The same things were measured in two ways. Each way mixes the same 9 hidden numbers, adds some noise and spreads widely along 5 directions of its own, which tell nothing about the thing.
Some things both ways: the first way, then the second way.
[  1  19  -2 -32 -41   0  25 -23  10  11  -7  27 -11  10  31  15 -20   9
  15  31  -2 -31  38 -24 -20 -23]
[ 13 -20  17  28   7  34 -17  20   0  31 -18  -3  18 -10 -21  -8 -26   9
  -5   9 -31  57  35   9  10]

[  9   7  -5  -5  16  25  19  10 -10   8 -11 -10 -26  -6  13  26  10  13
  -5  -3   4   9  35  20   8 -17]
[ 24 -37  -5 -17  49  -8 -31  -9  12 -31 -12  -8  26   0   4  24 -32  36
   4  12 -37  23  27 -14 -23]

[ -4  33  35  15   9  14  14  19 -13  -7 -23  11  -4  13  37  -3  43 -17
  17   7  26 -12  33 -13  28 -21]
[-19 -28  -1  -7  22 -35  -3   3  19  21   0   1  13  25 -19  33 -32  18
 -19  14 -11   9  26  20   2]

[ 13   8 -33  14 -25  58  27  -8  -3   2 -16  -8   1 -47  -7  20 -11 -75
  23  16  -8  -4  72 -10  -4 -23]
[ 34 -28  38  -6   4  68  -1  17  33  30  22 -22  53 -41 -32  -8 -20  -9
  -3  21 -12  56  13 -59  10]

[-10 -22 -27   0   4   5  21  24  15  -6 -36  22 -42  35  38  -9  -1 -18
 -33  43  -8  12  39 -54  -1 -34]
[-21 -66 -50  22  30 -30 -21   5  -9  40   6 -35  28   3   0  33 -11  60
  17  27  47  19   6  35  -2]

[ 14  20   0 -15  -9   7   5  -3  -6  -1  -3  29 -16  13   5  34   4   4
  -7  20  -2  -9  39  -2   3  -1]
[-33 -24 -21 -17 -51 -69 -16 -25  15  11 -42  -1   9  71  -5  12 -16 -19
  33 -20  -1 -27 -25   8  12]

[ 10   6 -13 -21 -30   2  14   6 -11  15   4  16  -6 -20 -17   4  22 -29
  37  -8   7 -17  -5   0  -4  17]
[ 14 -32 -20 -29  -6 -14 -10  -7  11 -48  -8  -5   5  21   5  35   8  15
  11 -21  -6 -35 -30 -36 -42]

[  6  -5 -54   3 -59 -11   3  27 -49   6  18   5 -26 -14 -37 -13 -24 -47
 -21  58  -5  27   0 -16  -4  -2]
[-16  50 -38   5 -78 -20   3 -28   6   9  15   3 -10 -12   9 -14  31 -74
  28 -45  66 -28 -37 -47  24]

[ 34 -14  25  27  28   9  13  -6   0  22  -7 -38 -65 -42   1  25   0  30
  39 -22 -11   1  46   1   2  -9]
[ 55  33  49  -9   0  40  24  13  40 -16   6  16   9 -29   3 -42  -5 -41
 -29  -3 -60  26  -8 -34 -47]

[ 23  -4 -61  21 -60  21   6  -3  19  54  -5  16   4 -33 -14  47 -32   0
   6  52 -18  41  29  11   2  21]
[-46 -80 -15   7   4   0 -26  23 -16  57 -44 -10   4  56 -37  17 -28  72
  -2  27 -20  24  22  57  48]

[  7 -13  31  18  12  26   7  19 -44  17  21  -5  -6 -15 -18 -13   6 -44
 -38 -27   2   2 -17  12 -18 -23]
[-60   9 -19 -11 -42 -77  12  -5 -19   9  -3  -5  -4  69  -1  12  19  -1
  36 -18  29 -47  -6  32  29]

[  4  -3  42  69  30 -12  -3  21 -13  12 -15 -17 -21   1  30 -26  19  10
 -25   4  -3  29  20  24   9 -27]
[ -8  -1  -3 -15 -12  27 -18 -13  54  49 -18   9   9 -21 -29 -32 -19 -17
 -22  26  -3  37  35 -15  16]

[-10 -24   9 -28  20  43  41 -24  15   0  -7  11 -24  13  25  21 -20  -3
 -36  -9 -27 -14  30  -9 -44 -52]
[ -7  -8 -20  12 -60  14   0   1   5  44 -22 -19  24  13  -8 -77  27 -14
  56  -3  30  24 -27 -29  30]

[ -5   4 -11 -36 -55 -37  29 -18 -20  48  13   9 -54  -2  10  17  -6   4
  24  28  -5 -16  -9 -37 -43  -1]
[-20 -64 -13  11  12  -6  10  40 -47  -8   7 -26  14  52 -19  16   7  88
  27   5  11 -12  -9  20  -8]

[ 16  -1 -37  10 -16   0   8  13  -7  19  -6   2 -17 -18  -1   3  16 -24
   5   2   3   9  20  19  -1  16]
[-24 -37 -33 -14 -37  -8  -6  -9  12  18 -16   5  -2  40 -25  -8  -6   2
   9 -11  15 -13 -40 -42  19]

[ 13 -18 -34  21  -4 -11  21 -20  24  27 -21 -23 -85 -16  46 -18 -44  -7
 -25  -7 -17 -29  66 -23 -56 -40]
[  9   8  30   1 -12  30   1  11  30  39  -2   4  14 -16 -13 -27 -14 -29
 -17   3 -36  45  12 -15  29]

[  7 -11  -9  14   3  30   3  12 -20  30   8   0  14 -16  -4   6  12 -26
 -25  -7  -2  28 -13  32  -2   3]
[-32 -44 -40  -1 -35  19 -20   2   5  42 -31  -1   3  28 -33 -26   3  20
  14   1  17  21  -3 -35  51]

[ 18 -16  20   9  29  13  -3  -4  -3   6   1  21  -4   9  17   3   2  -5
 -37  -9  -6  -1   1   3  -5  -8]
[-15 -26 -17  24  -3   9  -6   0 -35  27 -11   3 -15  23 -14 -10  -1  27
   1  21  25  13  -4  24  20]

[ 18 -16   9  33  16 -12  -7   0 -29  45  15   4 -57   8   9  29 -20  18
 -82  11 -17  30  17  -2 -26 -13]
[ 38  34   2  -6  34  46 -19 -32 -41 -47  43 -19  -8 -55  27 -12 -12  16
  15  13  23  -2 -20 -17   5]

[ 15 -15  -8  17 -10  12  17   8  -6  18   0   8 -31 -18 -12   5  -9 -24
 -15   0 -16   6  25 -12 -20 -13]
[ 21  15  17  27   4  46  13  13  -5  32  24  -4   5 -34  -9 -42  -9  -4
 -10  20   7  41  -8  -6   9]

[ 37 -12  27  41  48  34   5 -21 -12  23   1 -51 -22 -58  -8  47  -5  27
  22  -3 -19  38  33  33  26   0]
[ 19 -28  21 -24   6  29   6   8   0 -15 -16   0   9  26 -22 -31   8  29
   5  31 -22   5   8 -23 -25]

[ 29   4   2   3  14 -29  -4  15 -39  38  10  -1 -82   8  -7  67   5  55
  -5  35   1  29  22 -21  21  21]
[ 10  36 -10  -7 -19 -47   6 -24  -9 -45   1  14 -19  25  36   0  -2 -34
  14 -43 -14 -43 -55  -4 -20]

[-28   9  11  -6  -2 -38  13 -21 -26  -7 -10  -1 -39  27  75 -55  -1 -61
 -19  45  18 -42  13 -79 -30 -64]
[-21  -1 -14  -4 -70  -8  -4  -5  37  44  -8  -2  19  -5 -16  15  42 -79
  16 -22  44  11  12 -62  40]

Other things, the second way, with their names:
k_542: [  2 -63  12 -25  61   3 -18   2 -24  -9   1 -21  18  21 -11  47 -25  74
  -3  53  -8   8  25  29  -3]
k_858: [-13  59  -2  29 -14 -10  18   5 -22   6   0  39 -41  14   6 -41   3 -34
 -23 -35 -34   8  -7   6  42]
k_334: [ 12   3  34 -24   7  -6  20 -13 -34 -46   9  15 -17  50 -11   1 -21  12
  -5   8 -16 -36 -26 -11 -19]
k_565: [ -9   2  -2 -21 -22 -37  27  -2 -29 -19  13 -21   9  40  15 -18  46   0
  51   3  39 -40 -38 -13  -2]
k_132: [ 33   8  37   1  21  25   5   0 -19 -27  31  -8  13 -20   1  17   3 -10
   1  12  -3  13  14 -27  -9]
k_57: [  1 -59  -6  -8 -19  33 -15  26 -14 -25   6 -27  24   6 -33  55  16  39
  22  -4  28 -13  18 -28 -32]
k_458: [ -1  -7 -21 -12 -24 -29   3  19  30 -15   1  -6  18   9   6  19  24 -11
  10 -43 -18 -18 -13 -25 -23]
k_440: [  3  44  33  14  17   7  31   9 -35  -2  28  16 -37   5   6 -27 -11  12
 -33  21 -10 -18 -14  61 -24]
k_891: [ -3 -29 -35 -17  -7  23 -12 -27 -30 -25  14  -7 -25   3 -10  15   0  42
   5  25  75 -48 -43 -14 -36]
k_556: [-37 -35  -6  -5  -2 -47  -8  15 -31   0 -32 -17   9  64  -8  20  20  49
  35  10  -6 -16  45  59   3]
k_622: [ 48  -1  30 -10  57  45  19   7  -1 -33  31  24 -15 -23  -7   3 -15  12
 -56  24 -37  12  -3 -40 -36]
k_449: [ 23  34  -9   8   7   1  10  -8 -23 -50  37  -8 -10 -23  20  -3   4  10
  11 -10  35 -28 -22  -6 -60]
k_156: [  3 -15   3  40 -21  74  34  44 -23  46  35 -12   5 -17 -41 -52  11  30
  -6  18  43  32 -23 -19  -6]
k_926: [ 54 -12  10 -39  48   1   5 -27   1 -76  42 -13  17 -24  17  49  -7   3
  -2  18  17 -27 -20 -66 -65]
k_760: [-20   6  14  47 -20  -1  41  27 -24  62  23   8  -4  35 -26 -49 -16   1
 -12   8  16  26 -31  21  29]
k_268: [ 13  35   8  28  -3   8  18  -2 -10  10  39  14 -16 -21  -1   2 -22 -37
 -26 -14  15   9 -33 -11   4]
k_341: [-36   1  16  45 -93  -6  35  17 -10  93 -12  19 -10  53 -39 -27  10 -79
  -2 -15  37  22 -39 -12  65]
k_392: [ 25 -34 -21 -26  25  -5 -43 -20  36 -39 -28  -5  20  -8  11  21 -34  26
   7  -3 -34  -1   7 -16 -48]
k_372: [ 31  -5  32 -18  58  11   2   3 -14 -42  16   0   2 -10  11  28  -7  29
 -23  30 -37   0  24  20 -33]
k_657: [ 33  51  33 -21 -13  -8  -4 -20  18 -37  -6   7   6  -6  24 -21  -9 -42
   9 -23 -47  -9  -6 -10 -16]
k_940: [ 35 -20 -17 -27   9  19  -2 -15 -34 -78  27 -27   2  -7  20  15  21  44
  34   9  45 -55 -52 -32 -73]
k_552: [-15 -55 -38  -3 -31 -22 -21   5  44  36 -52  -3  22  30 -15  -6   5   2
  16  -3  -3  19   3 -15  -2]
k_647: [-10 -60 -49  -9 -24  37 -27   0  38  26 -15  -9  22  -1 -42 -20 -21  31
   9  -1  27  19 -17 -64   2]
k_849: [ 32  35  27   5 -11  74   7  -2 -23   2  49 -27   5 -58  10 -38  -2  -7
  13  14  27   9 -46 -11   8]
k_66: [-23 -33 -11   9 -42  14 -13   8  28  55  -3 -12  32  23 -45 -18 -45   2
  10 -14   5  28 -20 -24  35]
k_624: [  1  61 -31   7 -30 -21 -10 -32  -1   1 -26  33 -41  -5  41 -55  25 -60
   3 -40 -20   4 -28 -14  45]
k_190: [-23 -17   2   2  -5  12  10  25  -1  40  18 -25  18   3 -24 -13   9  35
   7  25  27   9  22  30   5]
k_905: [-65  -6   2 -29 -44 -39   2 -14   5  61 -27   1 -12  53 -17  -3   9 -12
  -1  32  24 -21   7  56  53]
k_936: [ -1 -26  -9  54   1  13  26  29 -58   5  13  -2  -4  31 -24 -18  -1  42
  11   4  32  12 -11   4 -22]
k_517: [-10 -27   2   4  30 -23  27   9 -55 -22  37  -9  -4  46 -12  25 -21  58
   2  20  31 -33 -36  18 -25]
k_223: [ 19  -1 -29 -14  10  50 -19  -3  11 -33  15   9 -17 -49   2  14  17   5
 -22 -12   0  -3  -4 -58  -3]
k_666: [-20  42  10  29  -4 -16  40   2 -55  20  29  20 -41  29  -2 -34   5  -5
 -15   9  24 -11 -24  32  28]
k_418: [-15  12   3  12 -61 -15   8   1  36  52 -24  20   5  28 -20 -36 -10 -61
  -4 -23 -13  18 -18 -15  22]
k_69: [  5  -5  -7  -8 -25  30 -13 -20  24  18 -33  24  -2  -3 -25 -27   9 -47
  -8  -1  -9  41  22 -79  39]
k_448: [ 19 -17   2  21  59  42 -11  -4 -19  24 -12  26 -26 -26  -5 -13  -5  18
 -47  54 -15  58  38   5  19]
k_89: [-11   7 -22  15 -59 -12  20  26  52  39   3  -1  22  11 -20 -58  -5 -15
  10 -35   3   4 -39 -19 -32]
k_478: [-50 -29 -41  10 -13 -25 -22   7   0  43   2 -18  -2   7 -10  47  -6  29
   0   0  38  -6  11  48  25]
k_716: [ 36  70  36  44  25  20   4   4 -30 -23  -2  40 -26 -21  13 -39 -11 -40
 -25 -23 -73  54  50  -2  25]
k_569: [ 42  19  27   4   6  29   1  11  28   1 -12   8  14 -31  14 -31   7 -35
 -10  -4 -53  39   6 -26 -20]
k_549: [ 18  32   7  14 -32  98  29  19 -20  -4  68   0 -22 -60 -29 -27  17  -8
 -24  -3  54 -10 -41 -55 -10]
k_975: [  1   3  -9 -22 -29 -28 -12 -12  45   0 -40  15 -16  11  13  15  13 -41
 -16  -8 -19 -20  -2  11 -32]
k_870: [-11  42   0   4  -1 -26  17  -8  -7  -1 -11  36 -44  37   6 -43 -21  -2
 -31  -5 -37 -21 -30  43  -8]
k_495: [  1 -36  23  46  19  63  13  58 -19  52  16 -13  13  -7 -40 -20 -22  62
 -24  30 -13  55  25  40   0]
k_212: [ -7  59   2 -13  22 -64  -1 -44 -34 -39  22  10 -36  -1  46  47   0 -28
  -9   6  20 -53  -5  56  -5]
k_471: [  7 -41 -21   6  46  -8  -4  -4 -54 -31   6  -2 -15  27  10  27  -5  55
   0  18  14 -14 -28   2  -4]
k_61: [-34 -73 -29   9  17  -2 -22  27   8  58 -29 -15  19  16 -28  27   6  48
  -3  26  -1  44  48  18  42]
k_60: [ 17 -18  12  31  11  50  22  24 -16  28   2  12  -6   8 -27 -53 -20  26
 -25  25  -9  37 -20  -6 -12]
k_327: [ -3  47   5  25  23 -10   6  -6  16  35   8  32 -26 -30   9 -11 -10 -40
 -51   9 -20  36  34  23  21]
k_864: [ 12  -3  -2  10   0  60  -4   8   2   9  18  12  -9 -28 -26 -15 -19   5
 -27   0  -4  27  -5 -38  18]
k_658: [ 33  12  16 -16  -2  30 -21 -10  26 -21   1  -1  15 -37   5   9 -15 -27
  -6 -10 -27  13   7 -30 -16]
k_362: [ 14   4  -7 -20  15 -14  -1 -11  35  -1  -5  13  -6  -1  15 -20 -24   4
 -29   7 -32  -7 -34  14 -33]
k_459: [-53  -7 -56  -9 -10 -84  -5  -9  -4  -7 -24  13 -21  64   7  15  11  26
  11 -18   9 -42  -4  28   5]
k_461: [ 14  21 -22 -18 -16  -6 -28 -15  34 -24   5 -20  18 -36  24   5  -1 -15
  25 -28  -1 -12  -9 -14 -22]
k_931: [-37 -10   9   7 -52  -9  27  10  27  81 -10  11   2  47 -43 -54 -16 -18
 -16  15   7  14 -27  13  30]
k_670: [-30  -3 -44   7 -83 -25 -23 -12  57  57 -31   3  17   2 -11  -2  13 -78
  21 -46  24  18 -14 -49  48]

Some of these things the first way, each followed by its name:
[ 11  30 -42  12  -1  35  24  -9  21  -7 -45 -30   0 -43  26  28  27 -15
  84  29  13   4  76   9  47   2] | k_622
[  8  -2  16  -4 -10 -10  14  16 -14  -4  -4   1 -41   2   2  -6 -10  22
   7  19  -6  -4  22 -13   0 -23] | k_449
[ 36 -28 -20  17 -14 -17   7   0 -28  44  20 -34 -89 -38 -29  22 -47  28
 -25  -5 -30  12  28  15 -39  -2] | k_657
[ 13  -9 -61  29 -73 -85  -7  12 -26  67  16 -12 -89 -23  -6 -21 -29   8
  -3  43 -12  13   0  -7 -36  25] | k_864
[ 19  -6 -24  15 -79 -22  20  13 -29  45  19   2 -30 -42 -52  18 -11 -19
  49  57 -21  39 -12 -21  -3  25] | k_156
[ 15  13  46  20  -5 -26  -9  35 -41  37  17  31 -49  23   0   4  29  -6
 -42 -29  11 -18   3  -1 -25   3] | k_66
[ 17  19   9  21  39  -1   4  -3 -28 -17 -19 -24 -46 -10  28  10  27 -29
  14  18  14  -2  58 -26  25 -16] | k_926
[ 33 -22   9  28 -20  29  15   9  11  36   1  -4 -23 -35 -11  15 -20   0
  16  -6 -11   4  16  -8  -5  -8] | k_495
[ 19 -18  -2  29   7  -4  15  30  24  16 -29  11 -48  -5   4  -2  23  24
   6 -21 -14  11  38  15  -5   5] | k_362
[ 20 -38 -50  42 -43  22   0  47   2  23  -1  12  -4 -26 -18 -39 -30 -52
 -38  22  -9  25   3 -12 -11  -7] | k_478
[ 36  -3  64  51  15 -19  -5  14 -13  37   7   3 -38  -8  -4  24  11  37
   8   2 -11  20  10  -6  17   4] | k_440
[ 16 -18   3   6 -24  -2  16  11  17  -1  -7  18   5 -16  -7 -22   6 -16
  30   6 -10  -7  -1   1  -1   6] | k_975
[ 19  -1 -11  31   2  28   5 -16   5  18 -14   0  -5 -21  19  24  -5 -25
  -7  15  -9  14  47   5   2 -10] | k_542
[-26   6 -33 -39 -76 -58  18  18 -30  12  12  45 -40  36  14 -43   5 -48
 -21  40   6 -25 -14 -51 -49 -15] | k_670
[ 14  18 -39  -2 -38 -26  10 -11  -3   6 -14   3 -55 -15  11  19  -8  -3
  29  46  -5  -8  63 -23  -2   6] | k_517
[ 15 -38  17  57  11  16  16  10  -5  28  -4 -34 -48 -31  16 -26 -29 -16
 -25  -2 -19  20  23 -13 -22 -42] | k_190
[ 16 -38 -61  -2 -43   2  21  32 -26  40   9 -37 -68 -54 -30 -14 -25 -29
  25   9  -7  12  -3 -15 -18   0] | k_458
[  1  32  22  27  67   5  -4 -23 -34   7 -21 -44 -23   2  68  44  17  30
   4  59  28  35  48  -7  57 -25] | k_69
[-19  53  52 -57  22  13  27 -30 -28   7  -2  -7 -19  38  63  52  14  60
  15  24  30 -27  27 -10  15 -48] | k_716
[ 27  -6   2  -4 -16 -83  -9  -2 -60  41  32 -13 -96  -1 -19  35 -13  57
  11  57  -6  20 -16 -35   6  21] | k_936
[ 12 -18 -14  26  35  17   0  -6   6   6 -12  -4  10  -9  18   9  20 -18
 -17  14  -9  32   6  20  17   2] | k_448
[ 14  -7  18  11   4  23  15 -11   2   7  -1  -8  -8 -26   9  -5   8 -26
  14 -22  -7 -20  20   5 -17 -17] | k_372
[ 19  -4  -7  32 -36  32   6   8   6   5  -8  -4  20 -46   0 -35  -5 -60
  29  -3  10 -23  18  -3  -2 -13] | k_549
[ 10 -28 -17  30  32  38  12  35   4 -15 -27 -18 -10 -11  25 -38   2 -29
 -25 -12   3  11  32  11   5 -33] | k_327
[ 16 -19 -36   7  18  38  27 -27 -19  11 -10 -43 -52 -39   1  53 -35 -16
   9  51 -24  39  63 -25   1 -27] | k_565
[ 12 -11   0   2 -19  -7  11  -4   6  15  -2   5 -44  -9  22 -24 -20  -9
 -19 -16  -4 -41  27  -9 -42 -29] | k_658
[ 10 -23  -7   0  13 -11  11  11  -5  14  -6  -1 -46   7  13   4   3  17
  -7  12 -10  15   7 -11  -5  -5] | k_552
